The rows are grouped in 4 ways, from coarse to fine. Each group lies inside one group of the grouping before and may be the whole of it. The rows also spread widely along 9 directions, which tell nothing about the answers.
In the rows, zero is written as 128.
Some rows, each with its group in each grouping after it:
[120 159 135 150 137 182  79 119 142 123 126 164 111 119 126 160 177  95
 133 100 128  81 135 130 128 103  78 116 113 197 146 133] | napi Lel kote k_123
[106 137 144 108 109 132  76 127 131 116 135 158 129  96 118 108 118 110
 137 145 143  89 148 153 127 110 105 123 151 168 148 117] | napi Lel zura k_941
[122  95 124  90 167 135 155 101 118 128 116 123 150 132 156 144 147 148
 155 182 149  96  90 110 153 146 143 137 133 121 189 125] | gitat dag Ridop k_750
[140 101 125  98 128 151 168 110 124 174 149 130 129 124 148 163 132 124
 124 156 135 102  98 113 134 122 137 133 108  96 123 136] | fuli vok zigas k_448
[100 133 164 150 153 164  84 101 159 116 175 182 112 132 103 136 142  75
 107 101 127 107 146 108  83 102  58 132 104 179 159 134] | napi Fabo disap k_412
[124 151  81 139 120 157 171 120 159 114  95  89 115 143 126 169 143  84
 161 170 120 146 104 170 195 129 166 130 128 135 153 139] | gitat zezo Vuv k_816
[109 128 133 136 136 121 102 112 131 128 175 152 135 122 107 122 128 114
  86 128 140 157 183 116  98 137  97 124 110 120 157 123] | napi Lel zura k_258
[ 97  86 157  91 159 123  51  99 117 116 152 149 132  73 173 128 120 170
 114  94 157  97 116 161 102 169 130 174 133 126 128 129] | gitat zezo Vuv k_256
[117 123 115 102 108 128 134 103 140 145 130 139 133  99 155 174 153 159
 128 166 135 113 115 143 156 146 145 112 114 109 151 118] | gitat Zuta Lopag k_610
[102 149 133 108  76 143 100 116 167 150 151 143 119  93 139 157 126 118
 109 143 132  97 134 180 139 117 122 122 114 135 118 121] | napi Lel kote k_485
[106 112 139 116 139 136 131 107 143 119 155 141 126 124 113 122 107  80
 143 153 135 111 116 136 123 110 114 145 144 143 148 132] | fuli vok zar k_118
[114 107 138 118 135 148 149 103 155 138 158 112 113 130 125 138  99  92
 102 134 134 137 114 147 118 132 140 165 109 105 119 144] | gitat zezo pipa k_56
[142 127 124 138 127 157  88 148  83  97  93 172 109 125  79  91 105  78
 198 119 116 134 140 112 122  89 113 130 163 200 121 156] | napi Fabo disap k_389
[ 94 127 116 107  98 101 124 106 159 112 150 133 133  99 120 131 111 127
 126 179 135 155 144 166 148 141 143 124 135 111 161 112] | gitat zezo pipa k_155
[125 135 126 124 120 119  92 134 111 106 116 135 121 100 117 114 120 111
 136 115 137 138 163 150 132 131 125 128 151 146 132 121] | gitat dag Pek k_438
[158 148  95 121 106 122 168 141 115 145 131  95 130 131 114 129 121  80
 126 159 139 146 161 146 161 121 141 105 143  98 128 124] | fuli fidov Bar k_934
[126 105 144 120 187 160  94 113 104 113 131 146 138 128 142 123 138 114
 144 119 140  86 114 107 113 133 104 154 135 166 160 139] | napi samu Navub k_999
[164 152 109 133 146 164 117 150  94 122  70 100 111 123 139 137 151  87
 155 107 138  89 127 153 168 121 140 125 155 163 121 137] | gitat Zuta Lopag k_105
[107 115 164  99 111 141 138  88 183 167 207 134 123 114 136 151 116  89
  61 143 150  80 125 147  99 116  96 141 101  95 126 115] | fuli nat punu k_936
[148 149 137 100 120 126  85 140 109 161 141 142 145  99 160 138 167 138
  91 125 157  71 168 133 132 137  95  88 121 124 152 101] | napi Fabo Dod k_535
[107 140 130 150 144 168 112 101 161 120 146 157 109 123 123 173 163  84
 141 113 120 107 116 131 127 108  89 126 113 172 149 133] | fuli vok zar k_61
[111 127 128 107  98 105 116 117 139 137 166 138 143 105 126 123 108 123
  98 163 137 140 167 144 121 136 123 117 123 100 146 109] | napi samu pezo k_642
[149  84 147  83 136 133 147 118  96 175 156 145 145 128 135 116 115 140
 103 164 156  98 127  85 106 130 123 131 113  91 139 127] | napi Lenov kena k_877
[163 149 113 122  82 121 124 146 103 147 130 154 126 105  93 117 140  99
 126 145 138 120 181 114 138  98  99  76 146 131 127 110] | fuli nat mab k_14
[133 126 125 108 110 124 138 126 125 151 152 134 127 111 122 133 120 103
 117 148 136 121 146 133 130 116 123 116 132 107 129 121] | fuli vok zigas k_405
[141 135 127 130 103 155 153 131 136 145 121 107 100 132 113 138 102  74
 120 119 125 136 130 150 137 111 144 145 121 123  91 143] | gitat dag Pek k_470
[ 93  87 115  93 123  95 113 101 122 111 147 157 152 105 125 117 103 168
 155 191 134 168 133 127 128 156 148 138 138 110 169 126] | napi Lenov Pufos k_465
[128 114 121 108 130 118 118 115 108 134 145 167 142 101 129 142 151 145
 142 153 139 118 141 102 130 128 108  99 131 125 164 117] | fuli vok zagif k_674
[114  98 124 100 196 111  84 109  90  96 114 133 158 104 168 129 161 175
 151 132 158 109 130 123 137 177 129 140 151 136 196 117] | gitat dag Ridop k_801
[150 130  96 145  99 171 152 125 117 143 112 136  95 123 106 163 119  90
 170 113 102 162 114 134 145 103 145 132 117 138  71 165] | fuli fidov Bar k_934
[129 122 121 143 115 155 152 101 147 142 162 154 112 134  94 157 135  85
 119 135 119 148 136 105 115 105 102 122 103 124 126 139] | fuli nat punu k_936
[111 131 111 119 130 110 107 112 142 126 152 113 134 100 150 152 139 141
  95 128 143 156 159 165 138 170 139 131 116  95 147 117] | gitat zezo pipa k_155
[151 126  83 104 130 139 171 118 111 135 101 128 153 132 135 162 177 135
 179 208 139 103 110 104 188 128 136  87 142 127 189 117] | fuli nat punu k_936
[160 123  96 112 115 138 135 129  92 143 110 142 135 111 126 148 156 135
 160 153 134 122 135 112 155 126 129  99 139 124 135 127] | fuli nat punu k_936
[106 118  96 118 173  85  98 119 109  95 147 105 158 107 149 129 133 141
 133 138 148 174 169 161 141 185 142 138 153  99 177 117] | fuli vok zar k_61
[109  86 158  87 157 152 153  95 139 153 170 131 145 142 141 123 107 115
 108 179 156  79  94 110 111 126 125 161 113 113 162 135] | napi Lel zura k_258
[126 126 144  89 122 114 103 129 120 134 130 116 132  95 150 114 117 122
 111 132 157  88 145 165 134 137 131 133 148 119 135 110] | gitat dag Ridop k_750
[130 122 111 129  98 138 133 114 128 135 141 157 117 113 100 142 122 108
 145 143 120 147 137 122 128 110 120 120 126 131 116 136] | fuli nat mab k_14
[151 103 140  96 140 145 129 125  96 169 146 144 141 127 146 131 132 135
 110 138 147  96 126  97 112 132 118 127 109 109 132 134] | napi Fabo Dod k_535
[ 92 131 155 154  94 174 118  87 179 121 167 217 101 128  72 149 132  74
 138 145  98 119 122  89  94  65  63 112  95 192 146 135] | napi samu pezo k_642
[157 118 135 108 108 147 143 128 115 193 165 137 127 126 135 148 124 123
  77 125 138 125 149 109 105 127 121 119  86  82 103 135] | napi Fabo disap k_412
[134 105 106  98  93  95 152 123 105 146 134 131 137 109 117 124 102 152
 124 169 132 183 156 126 136 147 162 118 127  72 129 123] | gitat dag Ridop k_801

New rows. What belongs after each?
[ 99 118 128 100 111  92  95 112 132  94 150 165 145  92 102  98 112 118
 156 182 146 117 152 140 132 118 106 112 173 148 176 105] | fuli nat mab k_14
[181 100 129  95 162 138 164 145  61 161 125 107 156 152 130  91 117 107
 115 165 160  95 142  78 124 126 129 125 142  97 150 128] | napi samu pezo k_642
[139 118 126 121 120 145 152 120 120 127 121 150 121 134  95 119 128  96
 147 167 135 124 122 102 141 102 123 116 136 142 154 132] | gitat zezo Vuv k_256
[169 155 119  97 135 165 133 146 110 168  98  94 145 123 181 157 176 113
 122 150 156  25 119 144 175 126 125 100 131 134 152 107] | napi samu pezo k_642
[150 125 128 124 123 151 119 134 102 141 110 126 110 115 128 135 123 111
 131  98 131 126 136 133 129 125 136 140 128 133  96 141] | gitat dag Pek k_470
[138 122 122 105 164 119 142 119 117 132 138 107 153 132 146 129 158 126
 102 166 167 105 143 121 149 153 125 116 133 101 196 108] | gitat zezo Vuv k_256
[128 157 134 120 103 126  97 129 131 128 139 169 141 106 115 125 160 109
 119 159 139  86 172 116 134 104  77  73 136 159 179  93] | napi samu pezo k_642
[150  98 126 111 159 165 123 120  85 138  93 144 122 119 149 148 150 146
 163 113 134  99  96 102 134 133 136 142 125 146 126 147] | gitat dag Ridop k_801
[153 109 131 124 177 153 146 119  99 147 126 115 128 143 143 140 149 117
 108 112 146 118 130  97 119 142 121 141 111 112 143 138] | gitat dag Ridop k_750
[140  89 147  92 142 156 122 105 115 164 157 131 126 107 158 147 122 128
 109 113 149  80 103 130 107 134 125 158 116 105  98 140] | fuli nat punu k_936
[117 119 112 107 146 126 103 122 107 117 127 131 151 114 143 127 135 145
 144 157 145 125 140 138 142 151 137 132 140 130 166 129] | napi Lel kote k_123
[127 148 137 123 101 130 104 133 130 140 154 147 126 114 105 113 123  91
  96 136 142 117 179 137 118 109  97 109 130 135 136 117] | napi Lel kote k_485
[179 152 103 122 114 164 186 140 121 164 114  99 124 150 116 148 156  63
 130 167 142  87 131 119 170  96 120  94 134 121 138 123] | fuli nat punu k_936
[110 114 153 108 132 144  76 110 134 150 165 151 124  98 159 147 123 134
  97  96 138 101 128 150  98 143 112 151 103 126 110 135] | napi Fabo Dod k_535
[113 150 100 113 130 121 126 122 150 105 113  96 138 113 146 146 147 113
 143 173 145 117 131 180 185 148 149 119 149 132 180 110] | gitat zezo pipa k_155
[ 98 130  88 119 108  75 116 112 143 106 163 115 146  99 119 131 109 130
 118 165 136 197 181 175 144 166 145 124 144  85 155 111] | fuli nat mab k_14
[105 127 126 142 126 156 140 105 161 121 151 141 106 131 103 148 113  64
 145 136 115 137 114 142 126 102 116 146 124 150 127 144] | fuli vok zar k_118
[162 106 135 117 160 162 105 139  75 129 100 125 113 115 131 109 117 107
 146  90 144 103 120 124 122 125 135 157 147 149  99 152] | gitat zezo pipa k_155
[159 181  94 169 127 182 122 158 117 126  90  97 101 146 108 142 147  47
 139  96 120 133 159 157 160 105 124 123 131 169 107 150] | napi Lel kote k_123
[141 148  63 134  91 114 184 131 135 128 122  99 132 139  96 145 125  90
 149 195 120 190 158 145 180 127 156  99 138  96 148 126] | fuli nat mab k_14
[104 142 159  93 119 140  98 117 165 111 131 136 123  99 133 116 129  85
 136 163 155  36 111 171 151 101 104 124 160 175 169 104] | gitat zezo pipa k_56
[126 118 127 117 161 133 114 118 119 113 130 121 133 119 135 125 137 117
 126 133 148 119 136 133 135 145 125 138 138 131 161 126] | gitat zezo pipa k_56
[149 134 102  93 133 141 112 141  92 125  81 125 153 108 159 135 154 143
 182 175 141  72 113 138 182 134 143 108 159 156 168 118] | napi samu Navub k_999
[138 127 126  88 131 134 121 124 114 140 103 127 141 104 165 147 164 148
 144 157 153  63 114 137 164 136 131 109 140 135 167 108] | gitat dag Ridop k_801
[103 117 151 112 134 137  67 114 132 125 155 155 124  98 143 127 113 122
 120 105 136 108 132 154 103 135 111 152 124 147 121 135] | napi Fabo Dod k_535
[169 137 114 105  74 140 180 140 111 174 106 136 120 126 109 138 135 112
 133 175 131 115 136 105 157  97 135  84 122 110 125 120] | gitat dag Ridop k_750
[101  91 141 101  60 127 125 105 143 129 147 175 101  91  89 110  56 117
 150 159 116 158 108 149 114 102 153 153 133 124  86 148] | gitat zezo Vuv k_256
[114  78 158 140 185 186 125  78 129 133 150 170 108 138 132 166 143 127
 124  83 123 125  88  76  80 130 102 176  80 148 126 163] | gitat dag Pek k_438
[140 153 106 156 147 159 140 120 133 124 131 123 116 139 117 159 163  72
 135 116 127 132 144 126 146 115 103 113 122 149 145 135] | fuli fidov Bar k_934
[112 136 141 156 118 168 124 103 158 123 156 186 110 138  81 142 135  72
 129 136 107 129 137  92 106  85  75 116 103 176 149 136] | napi samu Navub k_999
[147 129 124 105 132 111 114 136  94 127 137 128 142 106 126 105 128 108
 131 139 155 110 164 133 135 127 115 109 161 124 145 115] | fuli fidov Bar k_934
[187 163 106 105 109 128  89 172  63 154  69 114 129  84 161 136 175 147
 132 100 153  80 172 148 169 138 131  81 152 132 117 106] | gitat dag Ridop k_750
[129 156 113 163 154 184 101 125 139 120 113 126  95 122 137 179 167  71
 148  73 114 106 120 154 144 112 106 138 121 180 113 147] | fuli vok zigas k_448
[138 131  99 110  70 140 124 131 105 149 106 178 130  99 113 149 143 160
 172 176 118 134 133 110 155 111 137  87 122 143 131 130] | napi Lel zura k_258
[112 114 125 139 150 138 110  91 139 119 168 161 129 118 118 156 155 119
 118 122 131 144 146 108 106 136  92 127 111 130 156 129] | fuli nat punu k_936
[ 83 135 134 112 116  91 110  91 177 114 184 155 147 100 126 142 151 138
  87 178 150 134 167 140 130 147  98  98 118 111 209  88] | gitat zezo pipa k_155
[115 129 121 142 109 114 115 109 127 106 160 186 125 112  76 120 129 101
 144 144 121 171 172 102 113 105  88  97 136 148 155 124] | fuli fidov Bar k_934
[118 116 128 116 103 125 109 119 116 136 153 164 131 109 104 117 109 128
 122 146 130 151 159 120 110 122 120 124 124 124 129 134] | napi Lel kote k_485
[142 136  92 104 137 116 144 136 113 143 119  89 153 129 155 142 146 133
 123 176 151 128 150 148 171 161 153 113 131  93 169 112] | napi Lenov kena k_877
[105 141 118 134 108 126 123 110 152 111 129 151 118 114 108 146 141 111
 139 149 121 148 146 136 141 121 116 111 125 145 160 119] | gitat dag Ridop k_750
[ 95 103 153  89 162 118  82  99 136 122 162 143 153 103 163 126 139 150
 111 151 162  80 128 139 115 155 109 144 132 130 182 110] | napi Lenov Pufos k_465
[142 181 121 136 111 139  88 141 133 132 108 125 118  98 145 161 185 112
 109  99 141  90 172 159 158 129 100  88 128 154 145 101] | gitat dag Pek k_470
[121 132 101 125 101 133 106 119 133 118 127 132 115  97 123 150 121 112
 154 128 121 149 136 170 146 131 140 133 139 132 106 135] | fuli nat punu k_936
[131 120 121 103 132 106 140 132 115 124 127  92 133 125 126 103  96 101
 118 151 148 143 153 156 140 143 154 144 152  97 141 122] | gitat dag Ridop k_801
[169 120 108  91  77 130 130 152  72 179 112 142 134  99 129 124 117 158
 133 154 138 127 150 118 141 126 154 104 128  99  94 131] | napi Lel zura k_258
[142 119  99 132 116 147 160 120 110 138 120 166 122 130  98 154 147 115
 173 165 111 151 123  84 144 102 123  99 124 136 144 140] | fuli vok zigas k_405
[136 180 114 117  90 128  87 144 134 137 120 155 137  98 134 151 183 121
 131 154 139  82 171 145 164 114  92  59 133 160 177  94] | napi Fabo disap k_412
[ 99 145 130 134 112 141 108 104 165 136 170 152 127 117 123 156 146 112
  95 139 131 130 155 140 120 126  99 117  99 132 154 122] | napi Lel kote k_123
[144  75 147  82 137 158 148 118 103 154 126 118 118 120 139 113  80 117
 138 140 145  95  80 130 121 124 163 177 134 110  91 156] | gitat zezo pipa k_56
[136 104 131 107 125 121 170 116 114 134 135 145 135 141  95 107 114 108
 134 184 138 138 137  87 127 111 125 115 135 114 166 124] | gitat dag Ridop k_801
[172 140 109 124 133 154 140 152  85 119  73 129 123 132 103 109 147  87
 177 154 140  97 131 109 168  98 126 101 165 170 153 130] | gitat zezo pipa k_155
[140 129 123 113 158 139 141 125 126 135 131  89 133 131 147 134 138 101
 105 139 156 106 134 147 149 146 137 137 130 110 154 123] | gitat zezo pipa k_155
[158  97 122  92 144 103 114 135  65 150 149 113 146  98 149 107 106 144
 109 112 159 139 164 132 114 160 144 140 145  76 105 131] | fuli fidov Bar k_934
[152 133  89 135 154 153 143 135  98 126  98 114 127 134 132 152 154 101
 172 135 128 132 123 127 164 129 139 123 142 142 141 142] | fuli vok zar k_118
[101 142 147 115  95 141  84 115 150 126 145 181 124  96 114 130 136 115
 133 152 135  84 140 137 125  99  91 107 129 174 154 114] | napi Lel zura k_258
[ 99 138 128 124 162 162 168  93 183 133 161 104 143 165 139 161 154  79
 106 189 146  91 108 134 150 126 113 136 104 131 205 125] | napi Lel kote k_123
[134  98 138 111 123 157 127 107 110 141 139 172 116 109 118 136 119 117
 161 129 126 107 101 105 115 102 116 135 128 147 108 148] | fuli fidov Bar k_934
[138 145 133 125 129 154 132 117 150 149 155 115 120 126 131 151 149  72
  95 127 147  83 141 144 132 114  97 120 122 126 135 118] | fuli nat punu k_936
[139 129  99 108  86 129 109 134 103 150 114 159 132  97 137 154 138 161
 154 148 119 145 138 132 150 136 144 102 118 121 117 132] | napi Fabo Dod k_535
[146 103 132  91  92 110 150 121 113 168 171 143 137 109 111 113 100 120
  97 165 149 126 155 112 111 119 122 115 129  78 117 118] | fuli nat mab k_14
[142 133  89  91 111 111 117 141 101 154 117 100 152 101 174 153 136 166
 127 153 141 138 146 169 167 173 169 117 126  83 130 121] | napi Fabo Dod k_535
[161 109 126  80  98 130 140 142  84 158 116 139 146 111 127 103 102 130
 149 182 141  93 126 113 143 113 144 114 149 118 127 125] | napi samu Navub k_999
[141 100 152 104 160 148 138 123 101 135 141 151 141 151 110  92 112  89
 137 163 148  90 120  83 110 104 103 134 140 146 164 137] | napi Fabo Dod k_535
[102  78 155 104 135 119 164  76 156 150 206 162 138 133 108 130 110 130
  74 175 144 154 132  81  86 135 110 138  88  76 168 126] | gitat zezo pipa k_56
[100 114 129 110 155 124 142  97 160 134 172 108 145 140 144 142 128 114
  93 171 148 130 133 140 127 155 127 148 110  96 179 120] | napi Lenov Pufos k_465
[115 155 107 154 125 161 139 110 175 118 143 106 105 137 113 166 137  51
 126 125 120 136 132 170 148 115 117 137 121 142 128 137] | fuli nat punu k_936
[ 94 121 143 124 159 139  77  93 145 106 162 153 126  97 146 148 143 116
 132 102 139 101 126 150 114 135  96 145 131 158 147 128] | fuli fidov Bar k_934
[ 96 128 153 135  96 120  97 105 152 116 179 207 112 100  72 117 118  86
 126 139 120 134 164 107  92  81  66 103 132 162 146 116] | fuli vok zigas k_448
[143 121 143  90 103 139 129 129 116 161 119 132 120 103 143 132 124 124
 123 139 145  78 122 138 137 116 131 122 131 122 116 121] | gitat dag Ridop k_750
[129 112 118 120 129 151 111 119 104 121 115 185 131 122 111 136 143 135
 183 155 119 128 118  89 130 112 114 112 128 169 158 143] | napi Fabo disap k_412
[115 118 111 111  96 119 149 104 149 141 150 138 128 110 122 153 125 139
 117 171 128 161 134 136 142 139 145 118 108  95 143 124] | gitat zezo pipa k_155
